The same things were measured in two ways. Each way mixes the same 8 hidden numbers, adds some noise and spreads widely along 5 directions of its own, which tell nothing about the thing.
In the rows, 128 means zero.
Some things both ways: the first way, then the second way.
[182 130 142 120 119 139 134 147 131 114 120 102 108 122  79 132 121 123
 133]
[108 142 130 125  76 105 120  76 170 120  77 174 116 206]

[144 113 134 120  83 117 150 127 157 125 148 134  82 114  87 140 151 101
 151]
[147 137 170 119 122 136 101  78 178 144 123 172 101 120]

[123 174 126  64 137 128  99 132 157  74 131 123 124 175 152 184 116 120
  63]
[183  99 152 163 147 155 146  97 206 146 154 169 112 112]

[141 152 153 137 155 105  99 178 137 101 138 126 119 148 131 173  89 141
 131]
[134  63  86 132  67 162 148 171 105  84 195 108 101 118]

[215 172 174 119 148 113 143 132 113  92 117 104 192 157 147 149 110 114
  52]
[178 120 162 114 167 147 104 104 178 143 173 147 122 108]

[164 145 131 120 110 149 140 116  95 102 113 115 124 148 135 137 127 113
 113]
[169 113 134 129 161 105  91 110 167 152 144  99 145 151]

[126 137 138 121  87 117 127  96 128  97 119 148  93 115 153 130 141 118
 146]
[ 80 196 131 148 134  72 146 165  62 183  96 122 163  39]

[164 138 149 102 137 139 110 121 152  94 105 108 124 126 118 138 100 140
 135]
[110 164 115 140 131 105 155 156  94 166 161 151 172 122]

[134 101 136  59  69  97 109 104 153  73 179 180  71 123  93 150 205 112
 121]
[ 88 114  91 108 166  91 152 137 134  65  72 104 133 180]

[129 111 172 108 111 103  86 139 147  77 127 125  75 123  94 153 171 126
  95]
[117 104  67 123 182 100 205 206 122 126 127  72 173 119]

[178 135  99  95 107 134 122 131 143 162  79 113 162 136 118 118 126 127
 139]
[108 128 100  99 131 120 165 155 115 109  69  95 139 145]

[153 136 157 174 149 153 131 151 124 105  84  75  68 118  82 130  77 104
 145]
[171  53  48 115 108 110 153 183 136  91 156  56 152 186]

[131 158 175 105  94 132 122 111 182  72 155 141  66 127 140 156 129 122
 171]
[115 151 140  97 141 160 131 170  76 123 160 132 137  96]

[162 174 103 125 132 136 132 139 106 111 123 136 156 132 148 141  86 133
 140]
[110 135 138 157  83 117 109  97  92 117 143 138 111 137]

[143 149  88  91 132 131 122 116 117 100 132 160 147 155 138 152 105 116
 132]
[131 131 151 157 139 111  96  92 117 118 154 128 117 129]

[130 126 115 147 103  94 114 134 125 135  93 134 134 100 109 129 163 112
 103]
[ 86 174 109 162 144  55 216 180 132 144  88 104 167 111]

[128 174 145 139  40 129 163 124 129 112 160 144  80 115 160 145 174 106
 140]
[144 157 152 137 118  95 165 168 150 151 146  95 138  93]

[133 112 142 127  83  98 112 119 151 106 133 161  77 102  95 128 175 103
 158]
[103 158 128 128 155 112 164 150 130 154  99 141 151 111]

[153 116 160 128 100  95 110 121 144 106 126 162  95 127 118 128 150 107
 167]
[132 127 119 102 127 162 121 138 168 129  99 164 141 188]

[133 124 137 146 107 105 144 157 151 113 145 111  62  83  80 144 120 121
 129]
[144  95 134 105 124 182  77  42  93  83  72 130  85 152]

[167 159 178 113 108 112 144 105 159  71 141 129 107 121 129 144 136  96
  99]
[150 135 121 124 126 116 157 140 201  98 138 174 147 209]

[138  96 148  87 141 111  99 143 154 113 114 113  57 184 125 153  85 113
 148]
[156 103  78  99  83 149 126 137 125 113  54 111 132 152]

[176 160 109 131 117 128 133 110 117 140  92 148 188 137 155 119 112 113
 157]
[ 90 175 145 120 135 104 129 168  83 133 143 114 141  85]

Other things, the second way, with their names:
K531: [151  84 103 102 170 141 134 147 116  73 177  52 149 227]
K114: [121 177 179 114 121  99 121  98 188  80  66 123 110 183]
K896: [154 161 152 147 117 145 135  94 165 121 172 187 152 225]
K547: [119 134 116 150 111  84 130 137 106 137 178 121 143 134]
K672: [123 145 158 182 151 116 119  60 110 121 160 168 124 145]
K480: [144 159 135 132 128 106 169 152 171 135 142 133 163 190]
K795: [ 92 172 156 147 119 116 118 102 138 128 128 199 119 127]
K466: [ 82 162  98 138 107  99 151 180 126 131 131 170 162 144]
K3: [103 119  79 134 138 133 135 176 108 126 115 119 166 156]
K293: [164  99  93 135 144 141 163 101 142 112  99 109 155 222]
K429: [155 154 150 149 115  96 121 141 157 200 175 142 143  62]
K289: [159 116 145  97 131 130 106 129 131 106 124  77 108  96]
K841: [111 178 150 133 148  84 166 166 129 109 162 114 153 147]
K183: [119 160 118 165 109  68 172 112 161 147  86 171 152 163]
K325: [ 90 161 159 133 135 110  97 127 142 134 137 172 114  87]
K675: [110 215 183 131 127 127 145  90 158 170  77 178 151 185]
K184: [120 146 120 102 104 138 126 139 109 133 125 134 142 158]
K355: [143  85  87 116 146  98 164 197 164 111 190  86 147 143]
K503: [124  85 124 113  99 185  92 102 131 118 108 153  83 108]
K623: [151 166 143 129 154 112 141 167 136 157 169 119 160 100]
K954: [119 156 127 113  87 133 134 126  93  80 120 128 128 178]
K558: [ 85 178 163 101  85 128 148 145 124  73  87 108 102 139]
K258: [189 118 167 103 180 198  90  62 189 150 102 155 126 172]
K801: [119 119  99 133  57 120 149 142 111  88  80 146 106 111]
K45: [ 85 115 120 162  95  96 157  94 128  62 110 160  82 123]
K165: [ 57 183 121 118  65  99 155 143 145 102  84 188 136 196]
K416: [152 192 193 139 178 119 127  86 132 147 127 114 154 157]
K924: [ 96 134 108  76 126 149  98 183  93 103  96 110 132 116]
K410: [103  92  91  72 145 164 133 168 118  86  88  66 133 190]
K553: [192 112 136 161  49  82 149 140 196 169 172 136 107  49]
K894: [133 106  94 128 140  92 170 159 126  80 123  83 134 121]
K949: [152 149 149 108 105 160 134 165 172 149 128 127 141 151]
K662: [175 104 135 115 112 157 147 145 204 141 140 151 113 111]
K554: [140 143 139 141 131 105 116  74 135 109 107 171 118 130]
K239: [158  95 148  75 188 216  48 114 124 132 138 130 114 114]
K713: [192 112 119 119 146 144 126  88 135  99 120 128 138 173]
K947: [105 136 140 109 155 128  52  53  86 112  86 114 125 191]
K434: [138 149 152 135 106 126 174 115 149 129 116 147 115 116]
K864: [ 99 150 142 138 131 136  86 113  85 187 132 147 137  78]
K722: [153 125 121 165 157  80 187 161 162 143 202 110 163 150]
K376: [ 85 141 110 167 111  80 186 152 118  92 146 121 136 152]
K291: [101 109 109 161 135 107 159 137 122  78 167 133 128 175]
K46: [140 145 129 118 132 156 152 117 122 128  70 158 135 133]
K629: [ 48 164 159 150  96 118  72  35  99 167  24 223  78  60]
K903: [161 159 146 176 121 119 128 102 128 205 140 197 150  71]
K333: [134 150 161  93 126 190  74 105 163 151  88 205 110 104]
K920: [118  99 101 114 145 168 137 144 107 116 146 106 146 192]
K593: [205 126 151 142 169 129 125 155 187 157 229 134 160 126]
K274: [119 182 169 136 151 114 159 111 191 168  98 162 144 145]
K618: [ 85  64 101 109 129 122  90 148 119  86 169 100  91 118]
K581: [164 125 151 123 178 168  98  61 140 135  90 141 134 179]
K491: [151 116  95 133  97 118 173 148 164 156 122 183 135  97]
K900: [ 99 109 103 132 138  91 147 151 139 106 118  96 124 123]
K220: [153 164 173 152 116 101 109  89 148 181 117 143 121  59]
K464: [116 121 105  98 117 140  86 122  85 127 130 125 139 167]
K52: [170  88 130 128 129 140 142 134 225 140 189 146 130 184]
K116: [127 163 156 163 154 105 156 154 150 197 131 144 146  40]
K811: [123  94 107 163 112 119 143 131 144 141 175 117 138 179]
K815: [129  82 125 119  63 157  66  74 106  92 122 148  68 120]
K860: [158 120 120 150 121 104 162 154 154 140 128  89 148 133]
K318: [144 104  98 139 113 134 172 116  84 124  94 127 117  67]
K803: [ 49 193 137 170 155  50 154 101  84 115  76 124 150 154]
K738: [157 144 171 136 113 138 124 117 168 104 211 186 113 138]
K445: [138 131 156 125 127 131 107 132 183 109 134 165 104  94]
K460: [123 139 159 139 129 148 118  67 116 114  97 156 103 122]
K653: [138 102 117  92 189 156  83 143 105 124 172  79 155 174]
K955: [131 103 107 102 168 145 128 173 125 162 119 101 139  59]
K595: [121 135 161 103 116 121  85  92 127 137 141 147  94  77]
K392: [117 207 174 119 181 102 114 129 118 164  82 130 155  66]
K477: [120  77  78 127 146 120 144 146 117 100 125 116 127 130]
K308: [133  76 131 152 127 163  75  73 144 138 158 191  88  89]
K118: [ 96  79  87 118  88 106 145 141 187  62 139 135 106 220]
K512: [139 173 117 163 142  88 195 128 115 114  99 113 176 184]
K44: [156 132 160 154 146 125 105  99 126 115 196 142 124 124]
K566: [184 121 144  99  96 164 121 147 152 139 119 108 113  87]
K221: [ 94 197 157 148 139  92  96 129 103 189 139 138 163 103]
K75: [135 102 116 156 139 107 150 128 131  86 176 134 123 136]
K656: [130 116 143 119 153 163  97  80  96 111  98  89 119 171]
K899: [116 139 151 140 145  95 120 109 133 116  85 109 102  61]
K312: [143 132 139 159 144 109 123 108 153 190 102 140 133  73]
K309: [ 93 169  80 158 104  61 190 211  64 128 146 108 180 106]
K492: [125 161 109 149 127 106 181 168 138 138 103 136 171 158]
K55: [151 121 146 136 147 138 113 143 132 112 190 140 118  86]
K178: [126 135 121 124 172 121 109 101  85 156  76 112 149 112]
K514: [179  90 118 140  70 160 101  94 145 144 152 185 102 108]
K465: [185  52 113 134 130 164 126  98 181 118 160 125 108 167]
K353: [161 147 163 141 195 125 141 144 161 158 207 108 165 150]
K487: [153 129 121 120 151 180  93 136 128 131 135 138 164 190]
K834: [116 170 141 138 174  86 171 119 189 130 106 145 166 210]
K425: [101  94  83 105  82 128 128 153 153  69  95 167 100 150]
K187: [201  60 119 135 120 162 100 121 161 160 184 141 110  77]
K238: [173 124 141 130 133 144  77  93 119  97 172 125 138 188]
K233: [ 90 156 129 124 170 109 102 112  25 108  83  77 133  91]
K598: [135 117 149  96 133 157 107 150 138  76 169 100 114 164]
K880: [ 83 145 144  96 111 151 104 147  82 120 128 120 105  90]
K534: [ 47 169 136 171  88  58 183 141 111 116 135 159 114 104]
K699: [164 139 121 118 163 169 134 141  61 100 113 111 148  97]
K720: [157 139 111 133 143 145 155 162 114 118 116 111 161 131]
K484: [142 161 157 152  87 135 149 141 149 146 182 175 129 114]
K206: [ 75 135 130 113  83 121 115 118 136 104  78 130  98 146]
K323: [109 154  93 179  67  49 207 176 108  91 189 159 148 133]
K205: [163  97 116 133 105 158 109  99 161 153 146 201 120 128]
K592: [143  95 151 123 143 154 113 101 191 144 134 156  93  96]
K945: [166 110 126 128 124 174 147 109 180 134 115 151 133 183]
K502: [159  60  74 139  82 157 141 133 103  91 165 153 105 111]
K110: [119  95 127 194 117  98 135 106 146 163 195 164 110  92]
K723: [168  83 125 109 128 164 108  95 159 107 134 118 111 173]
K679: [140 106 116 133  84 128 143 109 141 140 112 162 105  99]
K632: [188 101 121 131 106 126 105 135 149 195 172 127 130  51]
K26: [119 148  94 146  67  86 172 151 147 120 165 151 162 220]
K705: [123  73 121 156 112  96 123 126 208 150 159 151  93  87]
K47: [146 123 102 160 143  77 155  78 164 114  94 151 155 222]
K610: [116  96 100 123 124 146 147 147 152 146 146 139 132 148]
K8: [207 138 130 137 135 133 187 160 202 189 169 135 181 164]
K785: [ 85 165 110 144 162  89 110 140  63 150 120 121 176 136]
K494: [175 158 155 125 121 163 162 131 213 170 123 162 159 196]
K310: [152 100 147 118 162 137 106 129 192  66 147 112 109 184]
K646: [113 100 121 157 132 104 122 111 106 123 142 141 100  65]
K789: [ 68 182 130 139 107  94 141 126  73 141  59 146 131  75]
K14: [138 127 148  84 147 173  80  85 167 142  89 169 124 180]
K395: [120 164 193 128  89 127  87  53 168 106  78 169  78 145]
K792: [100 127 131 122 100 169 129 138 159 125 146 207 115 152]
K812: [130  95 105 124 125 137  73 128 108 121 153 101 127 136]
K94: [ 92 102  93 112  97 155  86 134  63  97 103 122 111 124]
K124: [208  61  88 130 125 151 123 145 184 166 142 138 133  94]
K33: [117 157 130 140 134  92 127  65 107 151  69 137 144 167]
K695: [ 85 137 128 120 136  79 168 144  99  43  77  80  91  65]
K856: [108 168 128 102 103 127 153 144  97 132  71 135 130  85]
K631: [125 133 122 134 146 126  97 135 100 157 159 132 154 128]
K84: [165  75 119 112 169 158  62 121 155 123 180 143 129 150]
K350: [119 149 151 155 129 127 146 162 120 119 196 152 123  67]
K111: [132 140 149 176 107 116 157  99 164 135  89 170 106  90]
K793: [104 133 130 135 109 134 192 154 170 150  98 172 115  93]
K665: [179 145 129 103 151 171 120 129 129 134 125 138 161 156]
K241: [117 141 125 102 114 144 101 123 104 112 143 141 138 185]
K859: [141 135 139 121 145 156 119 104 173 165 103 185 137 149]
K901: [126 140 134 147  92  62 154 152 184 177 186 143 135 113]
K527: [146 106  92 138  56 120 201 144 140  80 130 117 122 184]
K768: [158  93 156 124 189 164  93  91 149 113 146  91 116 158]
K536: [ 79 158 114 108 124 107 134 126  11 101  18  49 124  81]
K972: [171  40 116 134 115 151  83  80 189 101 119 129  70 114]
K133: [136 138 109 139 135 117 129 129 134 150 164 149 170 190]
K750: [179 125 116 128 116 142 177 166 149 119 175 158 142 112]
K969: [133 179 169 135 121 105 120 110 197 147 136 173 146 192]
K845: [ 91 173 153 162  83  99 145 135 141 145 156 198 120 108]
K711: [141 126 134 148 156 105 141  95 100 131 125  75 136 132]
K262: [152 115 162 128 140 160  52  94 109 113 162 154  89  61]
K769: [129 125 166 135 142 146  74  82 109 121 147 129  98  90]
K943: [196 111 142 126 170 166 122  98 238 172 145 166 158 215]
K608: [125 152 155  94 121 164 122 137 106  75  80  99 108 119]
K703: [121 116 148 127  97 175  40  57  89 143 100 187  78  52]
K242: [115 165 155 140 138 132 134 134 146 184 130 185 133  56]

Some of these things the first way, each followed by its name:
[130 161 157 118  69 132 127 129 145 115 143 148  82 161 173 154 149 114
 174]
K949
[105 137 142 108 107 119 143 118 160  99 129  78 100  94 153 158 108 162
  85]
K703
[138 184 128 116 105 121 158  94 146 103 122 118 169 114 181 149 118 124
  80]
K55
[149 108 106 100 104 117 117 114 126 120 109 141 105 119 108 120 134 119
 144]
K178
[157 154 162  99 125 141 123 156 138  85 141  93  99 152 118 169 117 135
  94]
K723
[163 191 159 142 107 145 147 120 136  80 134 125 125 120 134 146 130 102
 119]
K841
[122 146 151 165 127  99 134 158 153 135 117 115 101 142 135 162 104  97
 127]
K608
[147 176 117  97  93 155 132 118 132 115 118 118 166 142 154 153 146 139
 104]
K353
[122 100 140 138 159 132  99 151 118 112 100  86 109 144 107 161  94 147
 117]
K812
[147 156 154 116 102  93 132 134 105  68 185 168 114 137 155 167 146 124
 102]
K769
[114 139 125 111  72 119 158  89 155 120 138 132 119 118 156 149 151 112
 120]
K593
[148 173 144 129 102 158 164 134 139 122 116  75 112 142 146 154 111 116
  99]
K289
[148 148 130 158 152 144 145 153 139 117 104  76 104 108  96 142  62 125
 135]
K815
[154 161 165 136 137 106 146 125 165  74 162 145 104 132 115 163  99  86
 133]
K738
[107 134 139 100 107 111  95 113 157  76 135 167  55 147 139 152 132  99
 160]
K492
[127 105 137 121 108 119 120 107 156 143  91 118 121 137 143 135 125 129
 159]
K924
[167 111 161 130 121 142 114 144 126  87 145 144  59 153  63 146 136  93
 180]
K901
[165 182 150 140 120 125 138 166 134 134 124 109 158 160 154 166 116 121
 108]
K558
[168 155 143  89 118 133  86 151 123  92 131 144 139 149 134 150 135 157
 140]
K920
[ 99 124 120  88 148 102 111 111 197 104 116 130  76 155 144 161  67 100
 143]
K699
[128 141 129 139 135 127 103 136 118  66 126 136  90 105  77 148 135 112
 113]
K803
[154 152 158 106 133 108 109 130 164  80 122 140  81 143 125 143 102  93
 136]
K46
[132 116 136 141 145 112  96 139 128 101 112 143  92 131 115 140  93 125
 175]
K94
[138  62 105 113  96  66 127 108 171 195  96 148 157 118 117 119 149 119
 162]
K333
[114 108  92 135 115  48 109 139 132 131 139 201 112 124 112 143 146  80
 137]
K111
[169 144 155 102 117  98 107 141 116  88 146 153 142 159 131 159 159 115
  88]
K592
[144 156 129 148 102 131 165 139 165 144 118  88 117  88 120 135  98 131
 145]
K954
[132 133 107 124 121 136 101 167 119 117 130 140  90 144  96 153 121 126
 166]
K656
[177 125 129 137 135 139 135 135 148 144  92  99 146 117  97 124  91 132
 163]
K241
[144 103 111  92 108 109 103 105 121 107 135 185 117 144 131 132 133 125
 186]
K631
[150 137 143 137 132 122 115 170 131 103 129 111  96 124  80 154 121 120
 114]
K465
[165 128 135 110  95 122 128 118 130 116 126 141 133 131 114 135 159 117
 131]
K355
[149 174 153 160 152 112 155 119 158  76 120 103 116  80 116 141  70 102
 102]
K323
[118 109 167  56 124 129 105 113 215  68 133  96  27 146  99 164 111 117
 124]
K491
[138 108 106  99 149 151  91 162 148 148  90  92 130 170  90 162 105 141
 141]
K206
[157 148 120  79 100 135 141 100 141  68 139 126  90 103  99 130 135 109
  95]
K47
[142 147 185 142 131  72 129 135 151  43 172 157  52  96 119 148  99 100
 131]
K502
[137 154 137 118 129  99 131 123 141  70 152 143 120 110 118 159 124 110
  88]
K75
[163 199 124 120 120 136 122 125  91  62 127 137 167 105 147 143 133 144
  77]
K110
[148 190 167 125 102 116 148 143 139  70 155 101 113  94 143 161 133 137
  60]
K460
[155 126 117 125 110 104 137 138 156 177  88 103 165 134 126 136 130 117
 113]
K662
[157 156 139  93 115 142 142 134 165 114 109  67 119 116 123 145 102 142
  89]
K679
[135 164 133  95  99 126 129 103 156  84 147 152 120 125 150 151 132 124
 139]
K845
[142 180 162 154 135 114 119 152 120  62 138 122 122 104 122 161 126 126
  79]
K376
[167 122 143 132 112  78 139 110 140 122 111 137 155 100 127 122 137 114
 108]
K425
[110  41  91 105  97  62 113 113 156 166 115 173  76 132  98 125 144  92
 181]
K124
[103 124 105 154 135 126 143 130 162 122 122 111  96  98  84 153  95 106
 141]
K44
[145 158 170  80 133 149 109 117 155  24 142 116  42 149 110 161 108 103
 104]
K183
[172 182 131 167 131 142 116 164  79 106  99 113 164 104 122 133 120 148
 114]
K811
[ 94 125 169 142  99  91  95 128 137  61 153 178  32 132 120 161 168  85
 145]
K116
[136 145 180 108  83 157 138 130 171  91 143  81  54 113 123 153 128 149
 142]
K184
[ 98  83 110  99  87  70 119  96 163 101 161 199  43 111 118 133 139  95
 188]
K903
[154 121 173  98 109 106 103 124 150  73 143 147  76 138 110 145 151 114
 131]
K859
[150  78 106 155 137  65 100 166 126 170 108 164 142 123  83 129 125 116
 171]
K503
[101 163 199 147 154  97 102 139 157  30 161 139  66 141 138 194 108 103
  98]
K350
[132 121 117 104 105 112 141 130 131 130 131 120 115 150 141 155 124 118
 103]
K220
[173 160 186 187 202 124 104 208 143  76 117  99  52 148  54 160  42  78
 147]
K527
[179 138 145 139 101 133 142 135  88  90 140 128 111 100  99 127 139 133
 132]
K947
[161 137 124 157 111 138 132 134 107 127 102 110 166  89  93 127 148 144
 120]
K618
[165 177 121 155 114 141 191 135 124 161  83  54 164 121 161 134  82 116
  74]
K553
[141 135 124 143 138 124 145 124 132 106 132 131 101 130 117 145  78 102
 157]
K238
[165 170 192 137 110 100 122 130 145  79 133 121 148  96 147 145 146 147
  93]
K792
[110 105 156 104  92  69  87 113 118  81 149 177  96 125 164 150 173 145
 124]
K3
[131 100 148 164 143 117 100 155 120 121  94  99 107 107  90 140 113 147
 138]
K864
[159 145 136 129 104 161 128 127 116 125  98  90 152 116 127 134 134 160
 126]
K653
[135  70 134 135 129  67  87 135 122  83 146 193  58 106  57 130 147  98
 171]
K629
[107 146 133 112  94 113 134 129 162  89 148 123  61 101 121 155 133 112
 110]
K512
[195 140 158  83 131  97  86 149 112  86 142 171 151 196 128 159 155 106
 101]
K274
[187 129 163 157 102  91 131 153 102 106 149 150 140  94  79 132 176 119
 115]
K118
[136 138  81  92 100 102 141 103 158 148 115 158 130 131 160 127 102 105
 161]
K801
[134 140 125  83  72 152 141 104 157 113 143 126 105 140 134 150 157 124
 142]
K969
[140 133 166 110 110 144 108 149 153  85 147 115  69 147  86 168 150 120
 131]
K52
[137 139 148  77  86 138 110 116 156  67 152 137  76 134  96 157 181 111
 109]
K834
[115 121 139 119  96  83 143 102 156 117 139 142 127 126 146 157 154 102
  92]
K445
[131 124 114 110 106 102 115 109 132 139 102 144 157 133 172 135 126 144
 140]
K487
[161 160 163 132 175  80 103 158 124  34 162 159 108 135  91 170 106  89
  76]
K45
